The same things were measured in two ways. Each way mixes the same 9 hidden numbers, adds some noise and spreads widely along 5 directions of its own, which tell nothing about the thing.
Some things both ways: the first way, then the second way.
[  1   6 -20  24 -39  -7  -2 -13  39 -12  23 -24  26 -26 -14 -27 -49 -39
 -31 -20  -7   7]
[-48 -18 -17  37 -14 -19   1  -7  35  28  -9 -13  -6   4  20  24  14  -1
   6 -22 -22  23 -28 -49 -10]

[ -5  20  -7   8 -21 -17  -4  22  32  13  22 -23  13  -5  11   6  30   5
   1  18  -3  18]
[-30 -27 -10  19 -34  13  38 -13 -11  43   4 -26  -2  13  18  47 -11  -7
   7 -18 -12  -2 -19   3  12]

[-12  16   6   2 -54  -9  31  14  11 -17  -6 -35  31   0 -17   9  26 -12
  16   7 -37  33]
[ 17  -9 -26   3  20   2   2  19 -28  -3 -30  -4 -21 -30  25 -10  42  20
  21   2  30 -37  10 -12 -34]

[ 21 -16 -11 -26   5  -5 -48  -9   1  23  34   0  -9  19  -2 -14  -9 -23
 -38 -11  15 -12]
[-33   6 -28  16  -9 -21  -3  12 -18  24  29 -45  28   2  15  36  14  23
 -66 -12 -38 -11 -12  -6 -12]

[ 12 -13 -17  14  -1   1  16  16  32 -25  36  -9 -15 -16   5  38   8  -1
 -13  25   4  29]
[-41   0  -3   6  -7 -16   6  18  -6  30   2  12  37   7  11  34 -10  -3
 -39  -7 -10 -18 -23  13  27]

[-14   2 -36  40   9  45  50 -55  26 -11   9 -22  37 -32 -22 -11 -63   7
   6  -8  16  -5]
[-13  16  17 -26 -35 -22 -24   6  21  21  38 -35  45   9 -37  19 -20  -3
 -42   0 -10  14 -13  31  15]

[-19 -30  43 -62 -41 -36 -47   1   3 -13  28 -13  -4  20  13  52  38   6
 -15  29 -37 -21]
[ 26 -23   9  10 -14  33  15  24 -12   0  19 -25 -16  -2  29   2  30   2
  32   2  37  -8 -16  -4 -13]

[ 14  12 -23 -48 -38  -4 -25  34  15  32  38  -1  11  38   2  -4  44 -37
 -34  -5 -19  11]
[ 19 -19  12  -7  -2  19  17 -24  19  20 -26 -34 -33  11 -27 -22 -11  -4
  29 -37  29  11  12  30 -21]

[-10 -10  13 -24 -22 -13   2 -20 -23  -7  -1  -7   3   0  -6 -19 -50  10
   0 -15  -5 -22]
[  3  14  -4  31   0  20   9   1  27  -5   4 -13  -4   8 -10 -34  23 -10
   6  11  25  29  13   7 -14]

[ 13 -36  12 -19 -35 -38 -58 -16 -13   1   2 -15   9 -18 -32  -7 -24  -3
 -27 -23  -4 -13]
[ 11  24 -27  30  34  42  26  28 -33  -1  20 -20   7   3  39  -2  41  19
 -32  19  11 -16  20  17 -21]

[ -7 -32  26 -23   7 -39 -34   3  25 -37  29  -5 -38  21  16  36  16   8
 -17  41 -11 -18]
[  9 -26 -43  41  28   7   1  23 -35  -8   3  17 -20   4  75   4  69  31
 -31  -6  22 -48 -28 -21 -17]

[ 48  16   1   4 -46 -18  -7  28   6  36  12  -5   3 -22  14 -15 -25 -21
  -8 -30  -6  25]
[-49  15  -3  20 -15 -21  11   5  12  27  -9 -42  21   2 -19  27 -16   5
 -30 -11 -39  28  -8 -28 -11]

[ 13 -13   6   9 -36  16  26  19   8 -13  -1 -27  29 -26  -3 -11  25  23
  35  14  20  34]
[  0  30   4 -15  18  29   4 -22   9   4  10  26  19  -6 -11  26   6   9
  10  38 -21  23  62  26  35]

[ 39 -43 -10 -67 -26 -18 -29  -7 -14  29  58   5 -19  22  13  60   4   4
 -30 -12 -27 -30]
[-21  -6  11  23 -38   2  21   2  27  -1 -12 -17   2  33 -24 -14 -25 -49
  11  -2  26  35 -28   9   8]

[ 47  10   9  -6 -37 -17 -21  33 -31  48   8 -19  13 -21   5   1 -11  -4
   4 -27  10  21]
[ 10   4   1   5   7  43  14  11  -1   7  12 -20   1  12  14   0  20  14
  -1   5  13   2   4  12  -1]

[-22 -18 -31  -7 -11  17   0 -21  56 -19  23   5  30  11 -36  -8   4 -10
 -27   6  -1 -16]
[ -4  34 -35  11  40   0  16   4 -22 -17 -13  -1  21  -1  40  17  -1  22
 -35  22  13 -29  32  53  -8]

[-34  15 -38  31 -11 -17  40 -21  67 -33  40 -22  -2   0   8  21 -27   4
  -8  23 -27 -17]
[-27 -12 -39  41 -33  -9  39  -6 -31  25 -21 -44  13  36  13  -1  -2  -4
 -39 -12  29 -30 -43  22  -9]

[-25  33  -7  28  12 -40  -7 -16  23   0  -8  -1   2   6 -22  -7 -35  -7
 -18  -1 -18  -9]
[ -8  23  -8  36  34  45  24   4  31  -8   8  -1  -7  24  25 -14   0 -22
  -2   5  18  21  19  37  -9]

[-18 -17  27 -62 -19  -5  -8 -14  -7   4   4  13  -1  21  11 -12   9  19
  11  14 -24 -28]
[ -4   4 -10  20   3  -3  -7   9  17 -23  -7  -4 -23 -22  13   9  22  -7
  37  16  -1  25  20 -34 -20]

[ 49   7  34 -41 -20 -13  -5  67 -61  44  -1   3   7  17  21   1   0  45
  38 -17  33 -14]
[  1  28  -2  30  12  30  23 -23  30   4  17  -1  17  15  14  -4   6  12
  -5  18  20  21  31  50  11]

[  5 -31  -7   3 -26 -43 -25 -13  31 -26  21 -44  -8  41 -32  71  82 -51
 -31  30 -74  33]
[-10  34 -52  34  34  63  46   7 -54 -33  -8  40   3  11  17   5  31 -37
  -5  73   2   3  54  18  21]

[ -1  -3 -46   4  12  30  15  -5   4  -7  13   5   2  11 -32 -32 -10 -35
 -35  -7  21  28]
[-13 -10 -14  26  20 -20   2  -2  13  11 -22  35   0   3  12 -11  13  -1
 -13 -14  22 -15   0  12   3]

[ -7  -7  14 -55 -34 -11 -16  21 -19  11  27  -9 -13   7  34 -15  14  17
   1  12   2   5]
[-13  11 -29  25  -9  31  28   5 -30   6   2 -21  15  -3  24  21  30   9
   6  37   3  -7  11 -11  -1]

Other things, the second way, with their names:
q88: [ -6  37  -7   5  -1  22  22 -22  12   1  -2 -40  12  24 -37  -8 -22 -14
 -20  11  -5  36  37  52   0]
q450: [ 25 -15   7   9 -12  10  30   1 -22  10 -22  -8 -13   5 -21 -32  -1 -14
  14 -12  56 -18   6  42  -9]
q400: [-21  28  -7  13  -3  14  47  -5 -55  10  10   0  34 -10 -17  45  -9   7
 -28  39 -34  12  52  22  26]
q990: [-33 -36   7  45 -57 -27  28 -13  16  32  15 -16  -1  20 -20  16 -19 -40
 -11 -34  -1  25 -32   5   8]
q974: [ -2  36 -27 -22  17  10 -21 -10   2  24  20 -43  21  -8 -41  -8  27  30
 -49   8 -31  13  47  21 -22]
q4: [-49 -39   0  43 -36 -44  32   7  -5  38 -28 -28   2  25  10  34 -32  -6
 -29 -50  -8  -8 -61 -17  -2]
q660: [ -1  19 -38  16  23  10  35  11 -70  -3 -21   0  10  -4  -5   1  18  10
 -45  23   0 -29  35  23  -5]
q606: [ 26 -13  41 -22 -11   6 -10   7  15  -3   8   9  -2  18 -20  -4  -4  -4
  -1 -11  23  16 -10  20  24]
q610: [ -4 -10   6 -19 -23 -24 -29   1  23  30  32 -32  10   2 -34   7  11   2
 -40 -30 -18  14 -14   7  -5]
q188: [ 20 -10 -52  35  32  12  26  -8 -44 -17 -55  18 -25  24  17 -46  39  13
 -29   0  50 -42   7  21 -17]
q347: [ -1  -4   4 -26   1 -16 -22  26   0  29  12 -64  11  -7  15  26   7  47
 -37 -37 -12 -27 -26  -1 -31]
q560: [-14  40  -4  -7  42  31  11  35 -10 -17 -10  -6  19 -11  42  36  -5   9
   7  30 -10  -8  21  13  -3]
q820: [-38 -10 -44  77 -12  42  80 -17 -44  22   2  20  22  25  83  46  12  -5
   5  33  22 -29  -4  29  31]
q152: [-15 -28 -16   6  -9 -26 -15 -12  18  22  -4 -36  -8  14  36  30   6  35
 -26 -43  -6 -18 -36  -5 -12]
q463: [-14  -6 -18  10 -17  14  24 -31  -6  10 -30  -6 -12  14 -29   2   0 -18
  15   9   0  21  19   6  15]
q194: [ -8  32  -1 -22  36  17 -44  27  37 -16  24  -7   8  -1  19  17  25  19
 -23  10 -31  21   9 -18  -4]
q369: [-39  14   4   8 -15 -23  15   8  14  23  11 -45  22   3 -13  34 -38 -16
 -23 -20 -21  13  -1  26  -9]
q676: [ 11 -13 -22  14  45  47  -2  -9  18 -13 -17  43 -41  20  30 -10  41  -3
  15  -1   6   8  16  -7   9]
q911: [-12  19  -6   1 -21 -26 -11  32 -10   4  -1 -35  25 -14 -32 -13  13  -1
 -22  14   2   4  -6 -17 -18]
q854: [ 10 -22 -14  32  -4  -1  36  11 -56   9   9  -1   1   3  44  32  16  19
 -30  -6  19 -41  -6  28   3]
q539: [  0 -20  12 -10   1 -13 -15  34   0 -10 -15  13 -13   2   5   4   8 -10
   1 -17  12  -6 -31 -24   5]
q872: [ -5  -4 -14   8 -29 -13  13 -16 -17  23  15 -54  20  17   1  29  -3  24
 -44  -9  -9  -5  -7  23  -1]
q842: [ 19  21  10   6   1  38  18  23   3 -19  -5 -15  -6   7 -26 -38   8 -28
  22  23  42  19  19  20 -11]
q297: [-14  -9 -30  24  28 -21   4  33 -14 -11 -23 -15 -17  -6  76  27   5  13
 -17 -24  11 -44 -30  -1 -33]
q447: [  4 -27  -8  26 -36  -7  27  11 -42  31  26 -31  11   8   7   8  19  10
 -33 -14  22 -27 -24  16  -2]
q798: [-32  21 -10  11  14  22  32  13 -14  23   7  -2  20  -3  15  30 -12 -15
 -11   8 -15  -5  21  32   4]
q368: [-17 -35 -29  24 -25 -49  -5  32 -55  11  -6  -6   3 -20  26  36  51  31
 -43  -8 -17 -38 -45 -73 -13]
q750: [ 12  -8   4   9   5 -33 -11  32 -17 -24  -7  18   3   8  21   3  10  11
 -40  -5  21 -21 -23  -2   7]
q456: [-11  -8 -10  56  -8  10  37 -13  31  -2 -28  10 -10  21  45 -12   5  -4
  38   8  52   0 -13  12  -1]
q467: [  4  24  -6 -33  24  25  -6   7   3 -16 -23 -31 -14   1 -20   5 -11  -8
  14  11  -8  14  32  20 -16]
q478: [-37  23 -14  20 -26  -4   9   2  12   7  34 -33  30   3   0  37  -5 -10
 -23  24 -29  27   7   8   9]
q734: [  7 -31  13  11  -2  20  -6  18  29  15   7  -6 -31   6   4 -19  24 -13
  24 -30  23  11 -21 -19 -17]
q762: [  0   3  19  -3   8   8 -17 -13  76  15  -2 -16  -9   1 -10 -23  -5  -2
  36 -22  23  27  11  24 -16]
q305: [  1 -27 -21  -6 -11  -8  -4 -13  -8  20  11 -46 -28 -16   2  32  10   3
   0 -30 -20  -1  11   6 -28]
q723: [-32 -18  14   7 -15 -30  20  -4  -8  26 -10  -2   2   0  -6  54 -33  -8
 -13 -28 -34   8  -5   2  16]
q25: [ 21 -37 -14  16 -69 -29  20  15 -69  -5   5 -76 -15   2 -17  14  15   6
 -25  -8  11 -15 -36 -23 -22]
q385: [-14 -54 -14  50 -25  -1  21 -13   5  13   1  26 -22   9  60  31  26   0
  28 -10  22  -7 -35 -18  15]
q215: [-15  -9   3   7  28  -6 -14   5  33  10 -22  13 -17   8   2  -3   8   5
 -10 -33  -9  13  -5 -11  -5]
q389: [ -5 -12  33 -12 -29   1 -11  12  31  29  22 -24  -1  -6 -37   3  -3 -19
  17 -18  -9  38  -7 -13  -1]
q582: [ -5 -15   9   6 -14 -22  15   2 -16  35   1   2  19 -17   8  16   1  19
 -11 -15  15 -28   0  19   5]
q60: [ -9  10  -3   1 -12   0  17  19 -38  10  18  20  31 -17 -21  18   7 -25
 -14  31  -4  -7  26  19  23]
q206: [ 30  -6 -35   0  62   2 -18  28 -25 -27 -47  19 -42 -14  36 -36  49  22
  -5 -16  37 -48   9  -2 -43]
q866: [-36  25 -26  33  13  21  50 -20 -20  -5 -17  22  10  13   5  40 -22 -29
  -9  31 -26  19  46  34  29]
q48: [-37  17 -16  17   7   1  25  -5   8  26   3 -10  16 -26  22  45 -12  -8
  15   3 -19   1  34  21  -8]
q749: [  4  39  24  -3  27  33  22  30  10 -15   0  -9  17  -3  15   3 -22 -13
  16  22  23   6  24  46  -1]
q688: [  9   7 -29 -14  30  15 -20  36 -37 -13   6  18  -3 -10  -4 -10  52   2
 -36  17  -9 -15  12 -19  -4]
q44: [ 14  -5 -13  32 -20   9  48 -21 -53   9  16  -5  14  17  12  27   8  19
 -36  16  13 -13  16  46  23]

Some of these things the first way, each followed by its name:
[ -3  -4   5  -6 -10 -30  -7   3  40   0  18   5   0  14  -5  41  17  16
  -3  21 -28 -24]  q369
[-35 -10 -13   5  20  23  43 -39  -8 -24 -20 -12  -5  -8 -21 -13  17  16
  19  37  -4  41]  q60
[ -7   5  18   0  -8  -4  22 -46  17  17 -11 -27  24  12   2  29  18  -2
  25  10 -60 -10]  q25
[ 22  -3  17  -4   3   8  21   0 -10   7   0  -6 -26 -18  28 -12  -4   2
  19  11  -2  30]  q368
[ -1  38  -3  -8 -24  10  33  24  -7  23   2   3  32   6   5 -13 -28  -1
   6 -20  -1   1]  q456
[-18 -43 -29 -36 -44  16 -29 -29  -3   3   2   3  44 -31 -53 -58 -18  43
  -1 -22  38 -14]  q48
[-13  27 -12  -1 -29   8  20  10   9   2   9  -6  36   5 -11 -27 -35  -7
  -4 -18   1  -6]  q762
[ 27 -22 -10 -14 -25 -20 -32  -6  30  22  18   6  28   4 -37  31   9   2
 -19 -18 -17 -25]  q297
[ 10  -8  14 -21 -15   3  -6  20   6   3  -5  -2  -3   6  -2 -12  58 -17
   2  21  -8  45]  q400
[ 12 -16  26 -23 -27 -23  -6  27  39 -16  41 -20  -1  35  34  60  41  18
  11  35 -22 -31]  q872
[  9 -72   5 -38 -15 -10 -34  -6  58 -23  38  18 -24 -14   5  26  54  44
  -4  42   1 -10]  q723
[-62 -25  11 -25  37 -13  10 -23  51 -68  45   4 -61  25  55   8  -3  50
   2  82   4 -42]  q610
[-22  -4   3 -35   0 -23 -36  -6  -1  -2  24   1 -27  18  11   0  -2 -16
 -37  16 -12   4]  q734
[ -5   4 -26  15 -30   2  45   1  39 -11  23 -29   5  -4  15  -3  16  12
  20  22 -13  22]  q463
[ 22 -25 -38   6 -22  -2  19  -3  17  -7  30 -15  -5   4 -16   0   1  -7
  -8  -3  -5  14]  q188
[  4  -6  10 -39 -29 -11 -22   2 -10  30   0  19  13 -18 -17   2  -3  23
  -7 -12  -8   0]  q749
[-16  14 -23  26  32   7  30 -43   3   7 -13  -5   7  -2 -28  -8 -33  14
  10   2  -2  -5]  q990
[ 23  19 -10  25   0 -12  11  25  31   6  12  -1 -16  -8   7  -9  -6 -12
 -12   3   2  30]  q215
[-27 -43 -24 -60 -29  13 -19 -23  10 -22  37   4   6  28 -28  14  36 -22
 -44  12 -28   1]  q450
[  1  16  13 -14  34  19   7  13 -10  22 -16   4  -2  29   7 -16  38  10
  22  25  15  13]  q44
[ 62  21  12  -8  -9  -4 -27  36 -34  61  12   1  -6  -6  24 -12 -22 -22
 -13 -33  18  22]  q194
[-15  17 -12  11  -9  37  46  13  -8  -9 -17  -7  31 -25 -19 -45 -10   5
  20   2  31  46]  q582
[-26   8 -24 -12  29  -3 -28  -2  46  -7  37   8 -41  30  16 -31  23 -47
 -55  35   0  19]  q676
